There are 10 hidden switches. A switch that is on adds its own fixed numbers to the row, and there is some noise. The rows also spread widely along 15 directions, which tell nothing about the answers.
Known rows, each followed by its switches (1 for on, 0 for off):
[ 64   6 -28  70  43 -13  46 -15  -1  17  11  25  -9   9  26 -15  28  29
  12  59  16 -37   2 -65  -6 -10 -58  29   0 -13  -2  -6  -7  -9]	0 0 0 0 1 1 1 1 0 0
[ 21  24   8 -14  60 -10 -18 -10  -9  32  26  22 -10  -6   6  16  -2  24
  12   6  26 -17   6  23   3  -6  -4  -8 -23 -26  16  14  42  14]	1 0 0 0 0 1 0 0 0 0
[  3 -30  47 -11  13   9   6  -3 -19 -11 -31  32 -13  33   5 -19 -13 -11
 -10  -5 -27 -36  14  48  -6  -4   7   0 -41  22   6   3  17 -53]	1 1 1 0 1 1 0 0 1 0
[-24 -23  49  17 -63   1  25  50   3 -43 -19 -15  32 -33  -3  -7  -3   6
 -23 -27  -9  38 -37  35   0   7 -26  16 -22  24 -10  -7  -4  22]	1 1 0 0 0 0 0 0 0 0
[-19 -38  23 -13  72 -29   1   5  15  46   7  11  15   8  32 -13 -11  -4
 -38 -10  33 -28   8  67  23 -27 -12 -10 -39 -14  48   5  23 -19]	1 0 1 1 0 1 1 1 0 0
[ 30 -12  19  29  40   0  21  13 -12 -26   2  42   7  12  35 -23  15  21
  -4  23 -43  -4   4 -16  -8  -9 -20  28 -21   8 -14  -9  19 -50]	1 1 0 0 1 1 0 1 0 0
[-18 -14   0  -6   4  25 -18 -24 -36   6 -87 -11 -39  17 -15 -36 -35  -4
   2  36   8 -47  58   6 -18   8  47 -30 -23   8 -18  -8   3 -47]	1 0 0 1 0 0 0 0 0 1
[ 28   7 -10  30  29  14  37 -23  -3  -4   1  23  -8  20   8 -43  -1   2
   4  46  27 -47  24  10 -28   9  -4  11 -63 -12  10   0  13   1]	1 0 0 1 0 0 1 0 1 1
[ 31 -22 -17  15  35  -1  33  50  37   8 -15   7  -2  44   6 -55  26   3
 -30  16 -41 -43  24 -13 -13  -1 -53  35  21  -6   4 -16  10 -19]	1 0 1 0 0 1 0 0 1 1
[ 30 -42   6  16  17 -11  15   4  -5  29 -29  14 -12  20  15 -42   6  -4
  -2  17   2 -45  12   9   0   0 -38  27 -30  13  16  -7   0 -25]	0 0 1 1 1 0 0 1 0 0
[ 13 -28  22  -9  -4  11  18 -12  -9  -7  -3   3  -5  15   2  15  -1 -41
 -14  -5  -8 -45   5  27  27 -34 -18   5  13   6  27  -2  -7 -21]	0 0 0 0 1 0 0 1 0 1
[ -9 -28  18  18  42  28  33 -24  -8  13   3   5 -19   8   1  69  13  11
 -42   5  72 -30  -5 -26  42 -43  13 -55  61 -25  -2  10  -4 -15]	0 0 1 0 1 0 0 1 0 0
[ 38  -3 -11   8  20  -8   3  10   0  20 -29   1 -13  12 -11 -19  13  15
  18  12   0 -25  32 -21   4 -13 -38   3  25 -14   4  -2   9   0]	1 0 0 1 1 1 0 0 0 0
[ 14  -3  24  27  30  22  23  -5 -12 -23  -6  38  -9  19   1 -26   9  -5
 -12  15 -17 -60   4  21  -3 -16 -14  21 -35   2   1 -23  14 -27]	1 0 1 1 1 1 1 1 1 0
[  5 -21  20  17 -18  16   5  52   1   0 -51 -23   3 -33  -7   5   0  -4
   6  11  18  32  17  -6  45  -5 -42 -23  28   6 -29  -7 -11   3]	0 0 0 1 0 1 1 1 0 1
[ 23 -20  21   7  28  -6  17 -44 -10  21   1  37 -26  43   7 -12 -10  10
   4  22  -2 -54  -8  11 -25   6   9  13 -49   8  13  22  12 -36]	0 0 0 0 0 1 0 1 1 0
[  1  -6  16  -4   1  17   6  20   7   6 -22  19 -10  20 -15 -25   7  13
   4   9 -25  -7   7   1  -7   7 -15 -13   5  11 -22  15   6 -22]	1 1 0 0 1 0 1 0 0 0
[ 16  -3  -1  -3   7 -20  12  22  11   9   4   7   8  10  11 -14  12  15
   4  -2  -6   5  10  -4   7   5 -23   0   1  -2  15   7   6   9]	1 0 1 0 0 0 0 1 0 0
[-16 -26  24   8  -8 -27  25  58  21 -22 -24   0  25  -2  -3 -30  19  33
 -34 -24 -13  25 -10 -16  -1  -4 -20   2  28   2   1 -17   1  24]	0 0 0 1 0 0 0 0 1 0
[ -6 -19  18   9  42  -6  22  43  12 -17 -19  -3  24  -4  23 -21  18   5
 -39 -27  19  -6  26  18   8 -24 -14  12   4 -26  29 -28  30  28]	1 1 1 1 0 0 0 1 0 1
[ -1 -17  15  21 -30  27  38  10  -3 -37 -22  -7  -2  14  11  -7  -5  -7
 -15  17 -18  -2   7 -12   2   3   6  -6  -3  14 -21   1 -20 -28]	0 0 1 0 0 0 0 1 0 1
[ -4 -11  26  15 -22  13  16   3 -11  -6  -6   7 -11   3 -23  -2  -5  28
  -3  -2  14   7 -31  -1 -12  19   2 -12  -9   6 -32  30   0   7]	0 0 0 1 1 1 0 0 0 1
[  6  -5  -6  45  25  35  24  10  12 -29  29  23  -6  -4 -30  14  26   9
  -7  10  31 -15 -21 -32   3 -14  -9   5  33 -17 -17 -30   1  -4]	0 0 0 0 0 1 0 1 1 0
[-10  30 -15  37  42   4 -12   7 -12  -7  53  32  -3 -30 -21   6   9  53
   3  13  12  16 -51 -27 -18  12   7   1 -13 -16 -43  -1  16  -5]	0 0 0 1 0 1 0 0 0 1
[ 37  -8  62  28 -18  -5  20 -16 -11 -35 -44   7  -3 -19  14  44  25  20
  19 -20 -37 -13 -23  10  -3 -47 -42  28 -10   0   1  -5  27  -8]	1 0 0 1 1 0 0 1 0 1
[ 17  45  12 -20  17  18  -3   1 -17 -40   7  25   6   5  -2  -2   5 -10
  22  -6   8  -7  50  -7  19 -11  29 -21  22 -23  25  -9  14  45]	0 0 0 0 0 1 1 1 0 0
[ -6 -35  23  19 -28  11  32  18  28   6 -18 -10   8   8 -22  -6  10   4
 -12 -11   7  -7 -21  15   9  -9 -44   4  12   3  -7  16 -14   1]	1 1 0 1 0 1 1 1 0 0
[-11 -47  27  13  28   1  29  33 -18 -15 -42  11  13   1  14 -22  10 -20
 -56   0  27 -41  32  -3  47 -40 -22  -5  47   0  20 -38 -12   0]	0 0 0 1 1 1 1 1 0 0
[ 23 -21   1  16  23  21   3  21  22  14  -6  35 -10  11 -24 -37  19   6
  24  16  12  -7  12  -1  -5  10 -24   2 -10   3 -13  -8  10 -14]	0 0 0 1 0 0 1 1 1 0
[  2 -13   3  -2  29 -15 -33  14 -22  10 -39  27 -19 -14 -16 -19  -1  16
  24   6  12   3  24  -8  -8  11  11  -9  -8  11  -3 -25  22 -19]	0 0 0 0 0 0 0 0 1 1
[-27  10  24  39 -71 -25  -6  -7 -21 -36 -24 -26   5 -37 -28  12 -15  19
  11 -27 -16   0 -50  15 -15   0 -13  22 -29  24  -1 -18 -21  21]	1 0 0 0 1 1 0 1 0 0
[  4  52 -19 -22   5 -14 -22  22 -37  -8  14  12  -9  -3 -16 -23  -4   9
   6   9 -30 -15  14 -21   5  19   6  -5  14   1  -4  -5   4  37]	0 0 0 0 1 0 0 0 0 1

New rows. What belongs after each?
[ -3   6   7  11   7 -10   2  -6  -8 -13  21  19  10 -18  -5  16   7   7
  10   5 -17   4 -19   2  25 -28 -21 -11   4   6  -2  -5  -9 -26]	1 0 0 1 1 0 1 1 0 0
[ 19 -37  -8   5  41  -9   5  -1  27  62  -9  -5 -10  16   7 -18  -6  12
  13  19  20  -2   9  22  -7   3 -31  -2 -36  -4   1  30  15 -37]	1 1 0 1 0 0 0 1 0 1
[-13  31 -15  -9  56 -44 -24  -3 -33 -12  21  32  17 -15  23 -39  -5  -5
  -6   1  -5 -37  24  26  -5 -10  15  24 -45  -8  56 -40  23  21]	1 0 0 0 0 0 1 1 0 1
[  8  -4  22 -20  11   8  41  24 -11 -32 -34  11   1  38  21  -9  12  -5
 -45   9 -24 -42  48 -16  24 -22   0 -19  43  -8  16 -13   7   0]	1 0 1 0 0 0 0 0 1 0
[-19 -29  50  12 -36  -2  27  47 -20 -32  21  22  24 -31   9  -2   4   3
 -37 -24  24  24 -46  33  18  27 -16  18 -33  26  -2  -1   3  41]	0 0 1 0 0 0 0 1 0 1
[  9  32   5  -4  46   8 -14 -11   2  -5  49  19   2 -15  -5  29   3  14
  23 -14  31  21  -2  13   5  -9  22 -21 -10 -27  10  13  27  27]	0 0 0 0 1 0 0 1 0 1
[-17 -16  26 -26  15 -11 -18  10  -9  -2  -3  -1  16 -20  -4   9  -7 -20
  -5 -29  16  -4   7  46  27 -33   1  -8  -1  -6  37 -13  11   2]	0 1 0 1 0 0 0 0 0 0
[ 23 -25  34 -10 -25  -4  30 -19 -22 -15 -19  27  -6  27  -6   2  -1  -9
   1   0  11 -32  12  13   6  -1  -4  -4  -5  13  26  13   3   3]	1 0 0 0 0 1 0 0 1 0
[ 16  15 -19  -5  65 -35 -31 -11   4  57  11  26 -15  -6  -9  34  25  39
  34   0  20   2  10 -30  24 -25 -22 -42  40 -20  15   8  17 -13]	1 0 1 0 1 0 1 1 0 0
[  7   6 -12   8  34  24   0   1  10 -11  -6   4  -1   9  -5  -4   7 -18
  10  11  -2 -24  36  -8  25 -34  -5 -17  27 -21   9 -23  -7 -28]	0 0 1 1 0 1 1 1 0 0
[ -2  16  25   1 -10 -16  38   6 -31 -32   7   3  12  -5  25   6 -10   3
 -37  16  -6 -20  -4  12  12  -2  -2   0 -23   4  12   0   3  23]	1 0 0 0 0 0 0 0 1 1
[ -6  -1   0   4  18 -64   0  -4 -15  27 -31  -6  -1   9  22   5  -1  28
 -17  14 -47 -19  -4 -41  22 -31 -27 -16  37  11  11   3 -24 -33]	0 0 0 0 1 1 1 1 0 0
[ -4 -40   3 -53  40  14 -25  80  10  18  10  29  10   4  -9 -32   8 -56
 -28   2 -31 -10  35  46  66 -13 -49  -7  47  15   8 -19   7 -44]	1 0 0 0 0 1 1 0 0 1
[  8  -5  13  24   2 -10  19  24  -6 -15  -7   1  11  -5  14 -15  10  11
  -8  -5  -8  -2  -2  -8   4  -3 -21  16  -6   6   6 -13  -3   7]	0 1 1 0 1 0 0 1 0 0
[  5 -24  27   7  -7   2   6  27   7 -23 -17  11   8  -8  -3  -1  16   3
  -4 -21  -9   5  -5   3   1 -10 -15  15  13   2   7 -16  13  10]	0 0 0 0 0 0 0 1 0 1
[ 35 -17  -2 -41 -11 -29  12  37  -2  27   6  61  -3  60 -10 -77  26  12
   3  -2 -46 -19  15  -7 -10  52 -33  12   7  26  14  38   6  21]	1 0 1 0 1 0 1 0 0 1
[-27  25   1  17  11  38  -1   2  10 -27 -19 -48  -8 -24  -9  27 -19 -12
 -19   2   5 -17   9  15   5 -38  16 -22  13 -27 -10 -23   1  -7]	0 0 0 0 0 0 0 0 0 1
[ 31 -22  26  24  18  23   0  -6  -7  34 -39  25 -33  -3   4  -3  -4  22
  26  46  15  -8   0  -1 -10  17 -23 -10 -36  12 -41  20  17 -50]	0 0 0 0 0 1 1 0 0 0
[-29 -18  11 -29  87  11 -50  23   6  15  19  49   0 -18 -21   5  18  -9
 -10 -30  31 -13  14  28  28 -33  17 -20  35 -19  26 -36  38 -11]	0 0 0 0 0 0 1 1 0 0
[ 19   7  37  -5   9 -16   3   3  19  26 -47 -19 -10  10  23  -6  -8  16
   7  -5 -39 -12   9  28 -13 -13 -26   0 -31   0   7  24  20   5]	0 0 0 0 1 0 1 1 0 1
[ 10   1  27 -11  25  27   9  21  11 -14   4   3   2  23   4 -15  -5  -2
  -5  -4 -37   0  13  20  12 -15  -3  -9  -1  -8 -14  17   9 -22]	0 1 0 1 1 1 0 1 0 0
[ 36  13 -13 -14  18   9   4  54   2  15  -3   1   4  -2  -7 -26  18 -25
   1  16   4 -28  42  -9  52  -8 -62   5  44 -17  11 -17  -1  43]	0 0 0 1 0 1 1 1 0 0
[ 46  16  18   8 -21  20  29   1 -15 -18   9  23  -4  12   4  -1  15 -19
  15  13  -5 -40   7  -1  20   1 -34  19  -2  -2  14   4  -2  32]	0 0 1 0 0 1 1 1 0 0
[-15  -9  32 -10  26 -40  15  26 -18 -22  23  16  39 -13  32 -26 -19  -6
 -32 -18  11  13  -2  55  11  -3   4  13 -58   1  40  -8  15  24]	0 1 0 1 0 1 0 0 1 1
[ 20 -26  36  28 -49 -10  43  28 -28 -70  -2  46  25   8  17 -42  18   2
 -10  -1 -55  11 -24 -17 -13  23 -20  58 -23  38  -7 -11 -10  -6]	0 1 0 0 0 1 0 1 0 1
[ 34  -1   0 -22  10 -28  -6  53  24  23  -9   1  13   2   6 -37  15 -13
  11  -8 -45   2  21  19  14  -6 -67  18  11   6  26   0   7  18]	0 0 0 0 1 0 1 0 0 1
[ 44  27   2  12   2   8  34  -4  -4 -13   2  26  -5  29  -5 -14  35  13
   8   5 -15 -45  12 -29 -10  -3 -29  20  22 -14  11   9  14  48]	1 1 0 0 1 0 1 1 0 1
[ 23 -23  49  22   9  10  15  10   2  11  -4  29  -4 -10  -4   2  16  37
  12 -21  53  20 -21  14 -20  19  -9   7 -32  -3  -7  21  34  42]	0 1 0 0 1 0 0 1 0 0
[ -6   8  24  36  22  17  27 -16 -34   1 -34  11 -20  -5  24 -11  -8  24
 -37  40  46 -59   5  10 -18   8  11  -4 -53  -8  -8  -8  18  11]	1 0 1 0 0 0 1 0 0 0
[-14 -27  47 -26  -7   8   1  46  -8 -25 -47   9   3   4  10 -28 -14 -17
 -27  -4 -27   0  27  34  15  -1   6 -11 -11  24  -2 -17  10 -19]	0 0 0 0 0 0 0 0 1 0
[ 24  19  62  39 -33  22  30  20 -15 -49 -27  -8  -3 -36 -11  47  21  10
  -4 -19  -1 -25 -27  14  16 -30 -49  24   5  -4 -11 -25  19  52]	1 0 0 0 1 1 0 1 1 0
[ 26  28  37  16 -64  16  57  20  -7 -62 -13 -15  22 -17   9  27  20  -7
  -3  -7  -1   3   7  -6  26 -15 -38   5  20  -7   8   2  -5  78]	1 0 0 0 0 0 1 1 0 1
[ 12   7   9   1 -19  -6  16  -2   9  10 -18 -35  -1   2   8   3 -11  -9
  -1   2   1 -24   9  13   9 -12 -23   1  -7  -8  21   8  -5  26]	0 0 0 0 0 0 0 1 0 0
[ 10   1  28 -49 -11 -18 -19 -23 -14   2 -23  38  -7  23 -15  -4   1   9
  37 -24 -12   3  27  17 -10   8  27 -29  -2   5  29  33  22   9]	1 0 0 0 0 0 1 0 0 1
[ 39  12  56  11 -23  52  57 -21 -25 -61 -13  15  -4  23  22   8   1 -19
 -10  -6  33 -43  28  23  -6   3  25  14 -34 -21  20  13  26  63]	0 0 1 0 0 1 0 1 0 1
[  6 -15  19  16   8 -14  17   5   0  15 -35   8 -18  21   9 -10   8  46
 -21  17 -48 -25 -19 -22 -23  -6 -25   4   5  12 -28  14   8 -40]	1 0 0 0 1 0 0 0 0 0
[ -1  -8   7  18  37  36  23  35  22 -22  13   1  18  -8   6 -10  13 -23
 -25   0  29 -15  23  30  32 -31 -26  -2   6 -25  11 -28   7   3]	1 0 1 1 0 1 1 1 0 0
[-14 -29 -30  18  57 -17 -10   3  17  56 -39  -8 -21  24   6 -26  -8  11
 -20  38 -20 -46  19 -15   4 -17 -24 -15  13   3  -6 -11 -12 -88]	1 0 1 0 0 1 1 1 0 0
[ -9 -23  38   0  -4 -14  -3   7 -32  25 -24  16 -12  -4 -12  -6 -13  28
  -7  -6  34  -3 -16  20  -4  26  -1 -11 -28  18 -10  25  16   9]	1 1 0 0 1 1 0 0 0 0
[  2 -31  14  32 -12  22  28  28  14 -18 -12   9   9 -11  -9 -28  16  -5
  -8   5  17  -5  -6  15   0   0 -35  19 -13   6 -10 -15   1   2]	1 0 0 1 0 0 1 1 0 1
[ 30  35 -30  24 -15  10  22  20  -1  -7  19 -24  -3 -20 -13  12  -5  -6
  27  40  17  17  17 -30  31   0 -36 -28  17  -3 -19  -2 -28  12]	0 0 0 0 1 0 0 0 1 0
[ 15 -28  -3  15  13 -10   7  31  -3  -5 -11   4  15 -24 -13 -28   9 -26
   6 -13  72  -7  35  17  23  -5 -22  16  -4  -9  46 -42   7  54]	0 0 0 1 0 0 0 1 1 1
[-11  12  10 -18 -23 -24   3   5  -2  23 -37 -17 -14  17 -29  -7  -4   4
  -3 -10  -4 -38  12   7  12  -1 -17 -25  22   8  18  10 -10  43]	1 0 0 0 1 0 1 1 1 0
[-15   3 -20  15  68  21 -52 -29 -13  19   7  38 -31 -18 -55  31  23   2
  26  -8  36 -54  -2 -13  17 -44  10 -16  44 -26   9 -45  13 -36]	0 0 1 1 0 1 1 1 0 0
[ -8 -41  48  56 -48   1  55 -26 -31 -35   0  33  -1  -3   3   1  -4  -1
 -29  25 -19 -42 -77  17  -7   0 -26  38 -62  46 -20  -2 -27 -46]	0 0 0 1 0 1 1 1 1 1
[ -2 -17 -10  17 -30 -51  -4  17   3 -12 -36  -4  20  -8 -17 -47   4  28
  26 -29  16  33  15 -25 -28  16   1   6   5   9  31 -17 -14  36]	0 0 0 0 1 0 0 0 0 0
[-41 -15  14   2  31  -2 -27  25  12  14 -38  -8   0   4  -3 -45 -18   8
 -13  -9 -18  -6  10  35  -9  -2  11  -7 -29   3  -6 -13   4 -35]	0 1 1 1 0 1 1 1 0 0
[ -5 -14   0  25  -3   3 -21   8  -6   1 -26  13  -8 -24 -38 -36   8  -3
  18  -7   8 -33  -9  29 -18  -2 -28  28 -27  10   3 -33   7  -2]	1 0 0 1 1 0 1 0 0 1
[ 14  49  21  13 -40  -1  10 -22 -49 -46   3  16  -2 -39 -25  49  15  -1
  21  -2  30 -29 -11 -16  26 -22  -6  -9  17  -7  23 -27  -4  68]	0 0 0 0 0 0 1 0 1 0
[  5  -4  21  -5  33 -36  -7  15   6  20 -10  15   7  -5  16   2  10  30
   1  -8 -27  14  -8   0  10 -16 -24  -5   3  -6   4  12  17  -7]	0 0 0 1 0 1 1 1 0 1
[-10 -37  15   6  57 -11 -21  16 -18  20   3  40 -10  -5 -15   1  12  -2
 -14 -10   6 -36 -16  21  20 -18 -16  13  -3   6   9 -29  20 -43]	0 1 1 1 0 1 0 1 1 1
[ 18  -8  19  18  -6  -9  15  16  -5  49 -29  -4 -38   5 -17  20  12  42
 -14  19  -9 -33 -38 -10   0  13 -58  -7   3  15 -39  28   9  -6]	1 0 1 0 1 0 0 0 1 1
[ 10 -77  -4  40  43  27  27 -10   7  16 -19  37 -20  27 -19 -15  24   4
 -22   8  70 -45   6 -19 -10 -10  -2   5  22 -14   3 -12   7 -43]	0 0 1 1 0 1 0 0 0 1
[-19 -14  -6  -5  31  -4 -55 -15 -12  64 -12  30 -37 -12 -49 -14  -3  20
  22  14  15 -43 -25  24 -13   9 -12  -6 -27  11 -15  -2  17 -40]	1 0 0 1 0 0 1 0 0 0
[ 45   8   0  15   4  -2  47  -4 -13 -10 -43   3  -6  47  22 -38   7 -24
  -6  30 -23 -77  56  -6   0  -8 -32  24 -10  -3  34 -12  -2   9]	1 1 1 0 0 1 1 1 1 1
[ 33  20   3  52   2  13   5 -29  -6   4  -1  -9 -17 -50  -5  53   3  31
  48  22  55  17 -20  -3 -14  -8 -19  -5 -39 -18 -17   5  21   3]	1 0 0 0 0 0 0 0 0 1
[ 54 -29  -4   5 -11  -6  43  22  30 -15   4   0  21  19  10 -27  12 -37
  20   2  -4   6  39  20  13 -13 -55  17  -7   5  39  -2  -8  -4]	1 0 0 0 1 0 0 0 1 1
[-27  13   5  43  46 -40  -4 -24 -17  -1 -62 -23  -9  -9  33 -18 -33  23
 -17  20 -18 -31  15  11 -29 -27  19  -9 -58   1  11 -31  -1 -51]	0 0 1 0 1 1 1 0 1 1
[ -9  -5  26   9  19 -49  11 -38 -23  17 -47  -3  -8  10  46  20 -21  31
 -18  20 -39 -26  -6   4  -9 -28   0 -17 -31   9  11  20   2 -63]	1 0 1 0 0 1 1 0 0 1
[  9  -5  -7  -6  14  20 -22 -10  22  22 -20   6 -23  10 -41  16   7   4
  36  -2  15  -5  18 -16   5 -17  -1 -37  49 -17  -5   9   0 -24]	0 0 0 0 0 1 1 0 0 0
[ 21  25   6 -13  13   8 -12  41 -26   3 -43  -4 -16  -3  14  -7  -5  14
   4  32 -23  -2  48 -18  28   8 -17 -25  18  -1 -25  -5  14  -9]	1 0 1 0 0 1 0 0 0 0
[  2   1  24  -9 -16  35   4  22 -17 -12 -39  -7 -18  11 -10  -3  -1 -13
 -11   3 -12 -33  24   1  18   1  -2 -11  19   4 -13  -7   2   4]	0 1 1 0 0 0 0 1 0 0
[  3 -11   4  26 -49 -10   0 -59 -11 -55  -6  34   6  11 -15 -26 -17 -10
  59   3 -53   0 -13  17 -51   2  22  26 -67  35  14  -2 -21 -77]	1 0 0 0 0 1 1 0 0 1
[ 29  12 -12  25 -21 -13  -6 -26 -24   9 -35   3 -32   2 -33  21   7  27
  48  23 -20 -24  -3 -35  -5  -1 -26  -7   5   7 -19   2  -7 -33]	1 0 1 1 0 1 0 0 1 1
[ 47  -5  24 -12 -14 -26  34 -18 -40 -13   5  36   7  27  20  -7  -9  -4
  26  16   9   7  28  -7  19  11  -1 -15 -22  19  26  32  -7   2]	0 1 0 0 1 1 0 0 1 0
[ 57 -31  -3   9   6   8  19   4  -8  26 -34  16 -22  27   2 -15  10  -9
  27  32   8 -23  39 -30  11  10 -36  10  14   6  -1  13   2 -20]	0 1 0 0 0 1 0 1 0 1
[  7  17 -37   4  40 -18   2  25  20   9  18   8   9   3 -11 -31  13   7
   8  17  -4   3  22 -23   5  -7 -19 -13  19 -17   9 -14  -4   3]	0 0 0 1 0 0 1 0 1 1
[ -5 -32  -1 -10  -1  -1  -5  35  -6  24 -21  16 -13   9 -40 -48   5  -6
 -12  -1  24 -39   9  25   0  25 -24  12  -7  13   7 -13  11  20]	1 0 0 1 0 0 0 0 1 1
[ -3 -64  15  42 -11 -30  36   0  -6  18 -63   7  -3   1  13  -3  17  28
 -20  12  44 -15  -1 -33   6  -8 -29 -10  14  18   9 -10 -17 -22]	1 0 1 0 0 0 1 1 0 0
[ 38 -12 -32  28  67 -28 -13  21  20  47   6  13  -4 -19  -6 -13  29  39
  36   7  42  22  14 -27  -1  -4 -45   4   7 -22   4  -7  25   5]	1 0 0 1 1 0 0 1 0 1
[ -3 -20  38   5  11  -8  15 -26 -19   1 -38  -1  -8   7  30  -3 -21   8
 -21  23 -23 -40  -1  34  -9 -25   0   2 -53   8   3   6  12 -54]	1 0 0 1 0 0 0 0 0 0
[  0 -23  19  16  17  -9  20  12   7  -6 -29 -13  10  -7  25 -11  -4   8
 -16   6   0   1  10  17   1 -18 -15   4 -23  -4   7  -6  12 -12]	1 0 0 1 0 0 0 1 0 1
[ 63   9   9  19 -20 -27  26 -32   6  19 -63  -6 -25  33   0   0  15  11
  37  18 -44 -59  21 -21 -19 -18 -57  24  -1   1  24  10   2   3]	1 0 0 0 0 1 1 1 1 1
[-28  -3 -14  22  14 -27  31  51  23 -11  12   4  22  17  19 -51  17  29
 -62  12 -64  -8 -29 -35 -11   3 -27  22  26   8 -11 -11 -18  -7]	0 0 0 0 0 0 1 1 0 1
[-14  -2 -13   0 -37  30  -8  24  23  -9 -67 -44 -24  29 -52 -48  -9  -9
   4 -16 -22 -30  35  -9 -26  13   5  -4  36   0 -10 -12 -14  26]	0 0 0 0 1 0 0 1 0 1
[ 24  17   7  29 -16   2  28  13   9 -20   9  10  -1  11   3 -17  25  27
  -3  -1 -31 -23 -25 -23 -26  10 -26  39  -8  -5  -3  -5   7  30]	0 0 1 0 0 0 0 1 0 0
[ -8  11   4  38  30  21  11  20  15  -4  -5 -36  -6 -23   2  34  -1   6
 -22   2   2 -12  -9  10  17 -34 -30 -10  13 -22 -21 -16   5 -15]	1 0 1 0 1 1 0 1 0 1
[ 11  10 -29  52   4 -54  18 -37   6  14  16  14   7   1  -3 -20  17  42
  27   0  25 -12 -22 -29 -36   4 -17  18 -29  -5  34  -2 -11  18]	1 0 1 0 1 0 1 1 0 0
